The rows are grouped in 4 different ways at once. Each group adds its own fixed numbers to the row, and there is some noise. The rows also spread widely along 17 directions, which tell nothing about the answers.
In the rows, 128 means zero.
Known rows, each followed by its group in each grouping:
[129 162 152 121 149 160 119 145 108 135  85  87 126 125 101 108  95 141
 120 150  86  85 132 171  90 172 117 100 133  97 131 202 112 184 105 153
 139 141 145 131 108  94 115 166 103 139 120 162] | Q_532 nuv Q_182 V
[135 133 182 121 104 121 131 132 133 146 132 143 171 142 146 187  89  91
  88 126 117 135 141 123 184 102 137 146 111 126  46 133 166 115 110 129
 101 147 171  62  87 129 145  83 115  84 151 160] | Q_532 vetog Q_913 V
[113 132 163 132 123 142 113 162  90 136 130 134 128 139 126 134  88 109
 121 132  94 135 123 151 128 135  81 134 126 153 139 120 147 155 112 130
 128 131 122 121 165 111 110 130 107  81 161 123] | Q_747 Tudof Q_723 C
[141 122 106 140 147 118 134 127 143  96  96 180 128 130 148 119 156 104
 121 116 111 158 153 104 115 166  93 151 147 114 112 132 108 136 157 153
 132 119 136 122 155 161 113 123 116  92 165 106] | Q_747 Loreb Q_536 N
[116 134 127 119 123 133 111 122 114 128 142 107 137 145 138 138 124 124
 126 111 150 130 115 123 117 135  99 120  99 133 136 122 160 131 121 138
 123 141 111 150 134 124 117 139 130 124 148 135] | Q_173 Tudof Q_913 N
[133 133 126 160 144 134 115 127 141 115 125  94  92 179 100 153 150 140
 109 102  88 117  78 104  66 157 124 109 109 116 154 117 144 174 150 176
 114 110 128 121 104 116  60 137 127 114  97 125] | Q_173 nuv Q_789 C
[134 107 134 118 119 107 122 135 142 152 104 126 120 148 170 153 106  80
  80 105 145 139 169 114 127 138 114 127 106 144 106 129  82 120 147 180
 153  95 177 160 149 139 135 124 159 140 151 147] | Q_976 vetog Q_182 G
[106 131 169 114  95 154  74 116 144 122 161 114 158 105 131 134 139 106
 134 101 174 120 132 129 135  95 131 156 102 146 113 126 151 103 123 122
 162 106 121 122 128 187 138 117 159  81 125 109] | Q_667 Loreb Q_250 G
[113 138 105 129 129 152 124 115 112 112 137 105 127 140 130 140 166 104
 130 144  96 127 123 116 136 141 115 144 127 111 133 118 148 161 107 126
 113 149 100  97 121 124 111 163 113 143 115 144] | Q_976 Tudof Q_789 R
[144 143 160 136 114 143 130 131 124 114 108 137 145 123 118 123 138 143
 123 140  94 138 113 125 120 124 118 145 138 117 115 153 165 164 103  87
 124 142 115  76 107 139 100 118  96  88 134 138] | Q_667 vetog Q_250 R
[137 124 137 117  99 139 119 145 133 124 121 117 150 137 126 117 123 128
 119 132 155 154 120 115 127 122 105 147 118 140 135 147 153 136 105  95
 127 142  96 134 115 130 131 127 113 137 138 154] | Q_604 vetog Q_536 N
[121 152 175 132 101 156  89 155 168 152 114 110 127 127 137 163 108 154
  92 102 158 121  95 150  94 116  98 137  87 159 122 128 182 140 123 173
 167 120 146 167 134 121 111 151 118  87 106 136] | Q_604 vetog Q_723 C
[115 131 142 129 130 108 122 115 112 131 130 105 127 116 141  90 121  97
 134 131 140 131 178 103 116 121 107 141 126 136 164 151 114  89 107 119
 155 111 127 132 184 161 109 111 151  95 144 115] | Q_604 vetog Q_250 R
[ 90 140 120 120 131 157 110 135 139 115 135 130 113 112 159 165 122  86
 130 123 117 121 137 152 158 139  80 148 120 140 117  78 161 127 109 191
 134 120 134 138 165 122 113 163 112  83 138 105] | Q_532 Loreb Q_536 R
[132 129 116 139 123 178 108 165 164  81 100 157 104  90 125 111 182 112
 141 106 131 134 121 151  79 188  95 154 129 127 130 118 129 163 149 173
 141 101 150 177 129 154  99 166 100 113 129  97] | Q_532 Loreb Q_536 N
[136 125 207 120  99 130 104 193 136  99 156  93 172 176  80 138  77  78
 131 154  96 122 129 132 152 112 151 140 131 126 115 138 124 159 124 110
 118  93 121  48  73 111 125  58 113  74 141 147] | Q_532 Tudof Q_250 C
[130 136  83 163 160 113 173 120 124 143  97  97  97 148 160 148 146  92
  93 126 102 126 162  99 112 168 109 109 101 118 137 115 121 121 119 201
 113 141 176 168 138  91  91 162 119 156 125 164] | Q_173 vetog Q_250 N
[131 126 158 104 106 141 108 168 138 119 104 135 125 129 134 142 113 100
 122 132  96 135 131 148 134 151 113 134 136 130 113 145 123 184 132 141
 137  98 127  97 140 129 115 127 120 103 149 136] | Q_532 Loreb Q_723 V
[153 151 158 111 107 109 107 165 165 122 111 104 119 103 137  96 135 120
 130 150 158 139 171 109 123 121 115 145 108 134 144 117 136 122 117 107
 156 111 150 121 148 111  99 143 124 122 139 142] | Q_173 nuv Q_536 G
[134 133 109 137 132 118 145  86 111 132 142  99 134 137 150 146 159  89
 114 117 126 125 148 101 151 120 136 105 102 111 107 113 145 125 113 132
 100 151 153 108  89 131 123 126 139 150 157 168] | Q_747 Tudof Q_789 V
[157 131 138 101  89 110 135 127 186  94 102 156 142  94 179 149 144 108
 132 132 144 153 144 134 185 108 116 136 123 117  71 101 177 148 117 117
 121 105 144  82  98 147 116 106 108  94 196 148] | Q_532 nuv Q_723 G
[116 109 176 102  84 141 122 161 135 145  97 110 118 144 123 129  55  96
  93 132 110 137 131 136 138 128 121 150 132 150 137 165 111 127  88 137
 131  82 134 120 124 144 116  93 133  98 120 149] | Q_532 nuv Q_536 V
[126 112 124 104 107 147 100 155 148 123 105 129 101 152 144 152 109 138
 118 117 126 146  87 138 118 153  78 148 119 151 131 109 144 163 115 152
 117 111 100 151 133 114  99 148 112 141 141 131] | Q_976 vetog Q_250 V
[141 140 141 109 123 101 155 142  97 148 108 128 159 138 169 142 103 113
 107 143 115 158 150 127 151 116  94  93 123 135 119 149 154 173 118 109
 141 142 111 115 172  98 130 129 117 106 189 165] | Q_173 Loreb Q_913 N
[127 124 125 147 148 157  96 156  95 101 172 123 160 150  83 115 155  79
 136 116 138 105 143 121  90 166 135 132 116 104 117 131  91 131 173 139
 122 154 145 132  92 144 148 137 128 141 123 115] | Q_173 nuv Q_536 R
[119 148 166 117 119 162 113 144 141 100 113  73 131 133 100 146  98 118
 140 152  74  86 112 171 142 129 138 113 145 100 128 154 139 193  93 151
 131 105 114  87  68 120 104 132 110  90 119 150] | Q_667 nuv Q_536 G
[118 143 140 114 102 145 123  92 132 157 106  89 143 106 171 174 154 105
 100 112 121 107 146 141 135 110 149 100 103 121 102 165 148 174 121 163
 172 116 137 123 122 167 139 152 165 115 128 171] | Q_747 vetog Q_723 G
[129 155 178 109 125 112  98 122 118 135 124 123 149 127 135 117  89 148
 138 131 136 129 131 129 117 118  92 131 120 126 129 154 164 119 108 103
 134 143 113 102 162 129 106 107 125  72 167 122] | Q_667 Tudof Q_913 V
[132 164 187 108 101 119 100 155 163 136 106 108 134 111 147 161 134  91
 128 137 118 113 150 115 101 142 147 133  96 114 111 157 167 144 138 166
 142 106 155  89 158 136  88 114 147  66 121 138] | Q_532 Loreb Q_536 N
[125 147 159 114 114 142  98 126 139 138 114 109 134 126 130 144 116 132
 100 121 122 111 133 131 124 125 127 140 114 125 109 158 132 147 119 145
 151 122 143 114 118 140 126 140 134 101 111 144] | Q_173 Tudof Q_536 N
[ 81 130 126 132 136 149 109 150 147 123 122 101 109 143 146 177  98  76
 130 131  99 107 136 155 141 154  90 146 122 133 142 107 133 128 114 227
 138 107 125 149 164 124 106 152 125  87 116 113] | Q_604 vetog Q_723 G
[ 83 153 128 139 136 156 100 140 125 148 141  96 127 149 140 175 127  91
 118 145 100 116 134 112 133 141  99 170 104 136 148 110 161 112 107 183
 136 151 110 116 185 111 112 176 126 100  78 127] | Q_604 Tudof Q_536 G
[103 138 126 143 142 131 117 143 130 137 123 119 119 138 148 141 113 100
 109 132 113 134 159 128 150 131  77 153 124 145 139 100 127 119 116 173
 159 127 131 136 180 108 122 165 118 102 129 123] | Q_747 vetog Q_723 G
[140 114 124 152  84 176 110 156 188 109 119 133 116 129 122 179 222  71
 108 114 121 131 114  90  97 179 181 199  88 113  88 111 142 127 152 176
  89 123 180 109  53 177 102 148 133 162  50 143] | Q_173 vetog Q_913 G
[109 137  93 134 126 139 163 110 165  94 120 118 150 141 178 198 166  88
 134 145  75 144 115 123 179 119 112 124 138 108 117  98 193 175 108 180
 120 118  85  87 130 137 102 134 102  72 143 146] | Q_976 Loreb Q_250 V
[131 117 108 135 123 143 133 165 138  96 143 108 156 144 136 145 167  68
 137 113 138 140 135 142 120 145 113  90 117 125 135 106 127 185 168 171
 153 103 118 158 123 128 137 137 127 126 167 142] | Q_532 Loreb Q_723 V
[136 111 141 106 101 136 133 100  71 181  93 130 125 108 147  92  89 140
  71 116 136 151 147 121 132 109 100 129 130 160 134 196 105 136  81  61
 151 132 127 139 151 159 148 139 144 151 148 165] | Q_604 nuv Q_536 G
[111 134 130 138 125 157 150 150 139 130  92 119 104 109 135 128 116  83
 103 153  86 128 167 144 161 154 111 167 142 130 119 135 113 122  77 163
 120 126 166 124 121 115 115 156  97 130 105 151] | Q_532 vetog Q_789 V
[149 109 117 124 111 106 144 113 158  78 127 109 136 150 131 128 148  93
 145 132 126 144 129  96 150 123 143 134 133 100 120 123 137 130 114 112
  91 107 111  84  61 161 100  73 124 123 165 145] | Q_604 vetog Q_250 R
[136 143 155 128 100 150 126 178 150 137 107 142 183 146 139 178 135  93
 108 143 121 137 119 131 105 156 129 139 104 111  92 164 168 158 154 158
 130 152 129 109 127 127 136 123 107  98 122 162] | Q_532 nuv Q_723 V
[ 92 151 175 100  94 165  94 205 160 138 101  97 135 138 135 183  93  88
 131 176  79 113 127 155 132 155 116 173 119 130 136 149 156 165 105 185
 146 117  99 106 168 108 109 158 115  82  77 140] | Q_173 vetog Q_536 G

New rows, each followed by its group in each grouping:
[129 136 131 135 131 114 122 134 136 166 117 128 134 152 161 140 117 117
  73 103 171 152 153  96 104 131  89 140  90 153 120 123 128  93 144 164
 163 138 157 169 177 112 135 146 138 130 127 141] | Q_532 vetog Q_913 R
[ 97 141 153 110 123 128  98  89 110 162 125 141 103 113 178 186  92 128
  92 105  91 127 126 138 188  95  83 141 122 158  94 105 170 146  92 147
 143 118 136  77 184 136 108 153 139  64 148 116] | Q_604 Loreb Q_723 G
[125 130 141 127 105 150 114 123 174 122 125  90 122 128 129 149 142 115
  88 112 124 125 143 120 168  91 142 148 127 141 111 115 116 150 106 147
 168  89 147 106  85 148 134 147 137 116  88 151] | Q_173 vetog Q_536 V
[128 140 184 124  97 150  90 179 160 119 118 119 115 106 121 135 137  83
 124 126 126 103 150 134  93 157 148 167  98 126 114 133 119 116 135 170
 136  92 195 126 117 156  95 119 135  93  99 119] | Q_173 Tudof Q_250 R
[ 87 142 141 122 143 181  74 150  93 128 154 107 147 142 106 135  93 131
 136 115 134 102 104 172 104 143  71 125 120 141 139 129 143 155 126 157
 158 150  90 166 153 107 147 171 110 105 129 106] | Q_532 vetog Q_536 R
[142 137 167 142 119 138 107 173 152 124 135 107 153 150 108 139 143  84
 105 126 129 126 149 108 111 134 148 143 103 127 112 133 114 140 155 147
 152 107 161 105 108 123 130 121 132 114 107 144] | Q_532 Loreb Q_250 G
[ 88 135 108 120 134 152 155 138 147  93 126  99 153 120 160 159 106  58
 150 148 119 109 159 179 175 141 101 116 136 107 116 113 144 132  98 211
 130 120 123 158 114 125 141 134 103  95 162 139] | Q_532 vetog Q_913 R
[125 119  94 147 141 146 164 131 103 134 101 108 121 155 135 129 137  99
  83 144  78 147 150 111 145 144 103 133 149 133 142 144  98 174 104 137
 139 135 116 126 133 107 131 171 106 154 112 170] | Q_976 vetog Q_536 N
[102 143 144 122 139 154  94 200 112 117 141 114 174 167 116 143 112  81
 150 162 101 130 136 145 117 158  88 140 129 130 149 135 126 171 154 160
 162 134  69 121 190  98 140 153 114  94 136 119] | Q_747 Loreb Q_250 G
[119 169 160 109 143 129  97 135 142 106 122  95 112  93 128 111  97 139
 152 137 127  90 151 175 139 125  96 106 128 117 129 122 143 147 100 153
 150 113 151 130 131 107  97 148 114  83 161 116] | Q_173 nuv Q_789 V
[137 143 174 100 112 143  94 188 130 111 124 112 149 111 120 140 139  60
 152 155 101 100 167 156 122 167 154 127 120 100  97 157 103 181 155 150
 134 113 154  91 117 132 127 130 139 118 141 139] | Q_173 Loreb Q_789 G
[107 158 124 130 151 150  88 128 137 123 147 117 131 156 140 189 130 125
 113 135  92 117 126 129 179 122  88 158 124 128  95  83 156 160 121 168
 140 148 114  73 146  88 130 186 108 105 114 125] | Q_604 Tudof Q_913 G
[133 123 134 108 101 126 121 125 141 135 116 107 118 145 148 153 127 108
 106 108 141 135 118 111 120 140 132 126  94 129 117 134 143 135 123 151
 107 118 140 136 105 137 107 124 145 141 133 154] | Q_173 Loreb Q_913 N
[141 138 177 119  95 119  65 174 214  94 124 119 126 145 123 153 160 106
 136 116 147 137 130  94  94 131 135 169 104 131 123 108 141 139 173 169
 162  72 132  98 137 154  91 107 151  68 106 103] | Q_747 vetog Q_536 N
[114 167 170  95 130 142  68 145 148 103 133  95 149 108 124 124 114 127
 152 155 124  93 165 157 157 118 111 143 135 117 105 145 128 161 115 136
 173 118 112  88 138 114 137 158 122  92 133 123] | Q_976 vetog Q_250 N
[130 144 155 150 151 138 126 167 113 113 118 138 142 110 115 115 108  93
 129 130 118 102 170 167 110 167 105 120 127 113 107 145 106 135 142 170
 135 139 186 154 122 119 127 131 100  93 161 121] | Q_173 vetog Q_723 N
[ 98 121 158 124 129 134  75 130 136 116 132 104  84 135 122 126 123  89
 124 107  92 107 152 123 105 143 120 152 134 144 155 128  76 139 140 182
 163  49 147 114 176 174  89 128 172  76 106  85] | Q_976 Tudof Q_182 C
[111 123 139 122 137 167  86 149  71 134 154 134 134 153 108 146 101 124
 116 120 101 120 102 153 138 150  86 142 125 142 110 114 127 167 121 120
 113 155 114 116 124 104 141 165 108 139 139 121] | Q_173 Tudof Q_913 G
[ 99 137 126 120 128 153 113 157 103 147 122 139 114 121 160 161 117 104
 117 131  99 134 127 148 131 154  72 139 114 157 131 105 157 153 117 168
 130 134 120 149 201 106 105 175 113 103 142 118] | Q_173 Loreb Q_250 C
[122 117 132 128 110 137 118 138 137 135 107 145 104 141 139 139 136  98
  92 128 100 153 146  95 143 139 113 193 127 147 116 118 113 117 110 133
 124 115 138  93 145 142 110 141 127 125 103 129] | Q_747 vetog Q_250 R
[108 140 143 102  92 149 118 122 174 150  98 119 171 122 172 188 134  98
  97 132 130 122 144 131 144 120 146 148 113 119  85 176 149 142 130 181
 163 124 118 118 133 178 152 134 148  86 100 160] | Q_173 vetog Q_536 C
[ 99 160 145 120 124 150 124 138 134 137 117  85 120 127 149 166 104 123
 106 142  94 114 126 159 163 110  93 118 123 140 133 116 172 181  86 170
 157 120 118 119 150  86 109 178 104  88 120 153] | Q_976 Loreb Q_723 N
[137 112 138 133 122 123 151 140 129  93 104 142 100 108 133 107 108 109
 129 134  86 145 145 146 161 132 100 134 157 137 126 111 122 153  89 121
 108  94 150 113 108 137  90 109  94  95 180 124] | Q_173 vetog Q_182 C
[136 123 135 148 141 117 120 147 118 119 140 131 146 173 119 135 121 115
 109 124 110 147 127  99 123 132 100 140 122 133 133 112 122 138 143 125
 133 127 122 105 138 117 117 115 115 103 143 125] | Q_173 Tudof Q_250 G
[116 119 150 102 108 142 105 185 133 147  97  58  69 170 103 100  54 117
  86 146 114 131 139 130 132 146  93 155 123 165 183 132  75 146  77 144
 145  82 125 151 135  62 107 164 122 172  92 166] | Q_532 Tudof Q_536 N
[140 126 154 126 128 119 102 165 138 118 128 116 119 162 112 129 111 109
 114 124 111 136 134 111 122 137 110 133 125 137 129 119 111 151 137 135
 137  95 137  96 136 107 104 119 126 111 140 127] | Q_532 nuv Q_250 V
[142 155 133 151 141 119 123 141 158 137 115 107 150 157 131 134 144 130
  91 134 135 135 148  90 104 132 120 144 102 119 128 135 129 121 143 150
 161 139 147 122 135 112 121 142 120 118 102 152] | Q_173 Tudof Q_250 G
[161 128 112 141 124 124 140  88 124 140 116 114 111 136 141 135 161 137
  86  97 137 138 112  92 105 129 132 107  99 123 110 128 152 147 120 117
 100 148 159 133  77 130 100 138 128 165 140 173] | Q_976 Loreb Q_536 C
[148 154 135 138 162 131 117 140  89 125 128 142 134  98 128 102 163 110
 126 129 105 123 182 130 123 149 108 113 136 119 106 137 101 168 148 112
 151 147 168 107 158 116 129 172 120 127 160 122] | Q_173 Loreb Q_913 V
[115 115 148 124 141 139 102 145  96 126 120 125 170 181  99 124  96  95
 114 132  95 119 142 121  92 167 124 138 153 105 128 215  65 158 161 145
 149 126  92 110 143 162 153 105 143  99 118 126] | Q_976 vetog Q_536 N
[117 145 138 126 124 133 102 148 166 131 140 106 153 160 144 195 141  70
 105 139 112 125 154  99 165 120 137 161 110 119  95 109 137 131 143 180
 142 130 135  71 133 120 137 143 138 103  95 146] | Q_604 Loreb Q_536 G
[ 96 140 187 110 102 183 106 110 106 168 120  84 140 126 116 177  60 126
  81 112 101  80 105 176 151 108 141 123 111 133  84 179 155 150  68 154
 125 138 150 113  62 137 146 131 127 103  96 170] | Q_532 vetog Q_536 V
[104 137 134 120 117 145 122 123 117 131 130  88 135 122 137 133 119 104
 136 143 117 121 135 139 145 126 110 129 121 128 144 139 158 144  91 132
 137 132  97 118 137 126 121 147 122 116 133 148] | Q_532 vetog Q_723 G
[125 100 137 127  80 144 119 151 157 138  97 104  61 116 155 126 152  88
  89  87 139 147 137 115  98 140 116 146  96 181 164  99 105 135 116 173
 159  37 174 190 149 159  82 140 162 135 113 132] | Q_747 Tudof Q_250 N
[103 150 161 119 114 150 117 125 134 139 138  57 152 146 137 174 115 106
 104 122 116  98 120 147 132  92 137  94 104 132 135 139 158 177 111 170
 174  99 118 123 119 126 123 135 142  83 109 158] | Q_976 Loreb Q_250 R
[132 135 152 109 106 184  92 147  92 139 125  93 102  99 100  88 119 150
 112 129 131 113 114 160 124 132 109 137 117 154 137 139 122 178  74  76
 135 131 134 143  90 102 123 190 107 186 118 158] | Q_976 Loreb Q_250 G
[126 123 157 117  98 127 143 170  93 161  95 138 105 115 164 159 104  73
 110 155  66 147 148 135 149 153 100 140 122 147 123 130 155 169  96 128
 107 124 145  92 182 104  93 138 113 109 156 154] | Q_532 vetog Q_723 G
[112 120 125 125 120 137 125 124 140 108 130 153 132 130 150 148 116 103
 115 121 119 151 134 125 181 119  90 167 136 145 103 103 148 117 101 138
 119 119 120 106 137 142 123 125 108  88 150 118] | Q_604 Loreb Q_250 N
[106 100  84 156 133 129 167 120 154 136  82 112 109 198 146 163 129  81
  81 119  79 151 120  90 101 175 116 149 133 116 164 154  95 124 133 215
 123 101 112 146 144 158  94 121 138 119  87 150] | Q_667 Tudof Q_723 V
[106 118 135 149 127 144 139 129 123 136 139 109 138 153 136 165 114  85
  91 110 106 130 137 125 153 115 114 128 122 146 119 116 130 132 113 168
 141 110 141 126 125 130 132 121 128  98 123 142] | Q_532 vetog Q_250 V
[128 131 104 128 124 126 132  92 154 111 125 130 132 133 152 143 154 133
 128 107 145 144 106 104 124 131 111 133 108 116 118 115 176 113 115 140
 103 141 116 133 108 154  98 121 119 117 147 134] | Q_173 Loreb Q_250 V
[128 121 135 128 122 135 122 129 111 115 136 120 145 134 127 127 129  88
 126 122 127 124 147 126 135 135 123 127 123 124 116 139 117 132 128 132
 126 122 133 120 117 143 127 119 136 118 150 136] | Q_667 nuv Q_250 N
[ 99 133 113 145 117 156 121 119 164 115 141  98 131 117 145 148 158 100
 130 117 156 122 128 122 129 126 115 154  96 136 140  95 167  92 106 177
 135 124 130 170 117 154 112 148 126 113 104 127] | Q_173 vetog Q_250 G
[142 110 119 145 135 124 134 173 139  87 139 117 146 176 107 126 146  78
 119 138 102 148 150 106 140 137 124 138 144 123 131 108  84 165 154 134
 141 100 120  98 104 120 130 117 114 125 135 135] | Q_173 vetog Q_250 R
[148 129 150 131 110 156 112 167 147 108 104 140 136 113 114 117 145 120
 124 134 124 133 132 139 110 156 125 158 128 121 107 148 120 155 129 121
 132 127 147 124  90 143 123 142 105 132 124 133] | Q_173 vetog Q_913 G
[137 122 133 136 111 130 150 151 141 113 109  91 124 159 122 140 137  97
 112 132 100 133 116 119 103 140 139 111 118 117 152 138 135 170 124 152
 127  95 130 123 101 130  91 117 123 118 119 156] | Q_173 nuv Q_182 R
[138 145 177 124 123 132  91 177 143 114 111 107 115 141  93 105 108 116
 124 144 103 123 142 117 104 149 122 158 133 125 144 158 107 149 125 128
 139 104 137  92 132 117  97 126 122 100 107 123] | Q_604 Loreb Q_536 N
[119 125 134 137 114 156 146 123  88 129 135 135 129  88 149 126 135  98
 117 117 117 137 136 150 146 114  95 112 127 155 128 109 164 151  92 116
 125 130 144 149 139 143 117 141 108  98 172 134] | Q_976 Loreb Q_536 C
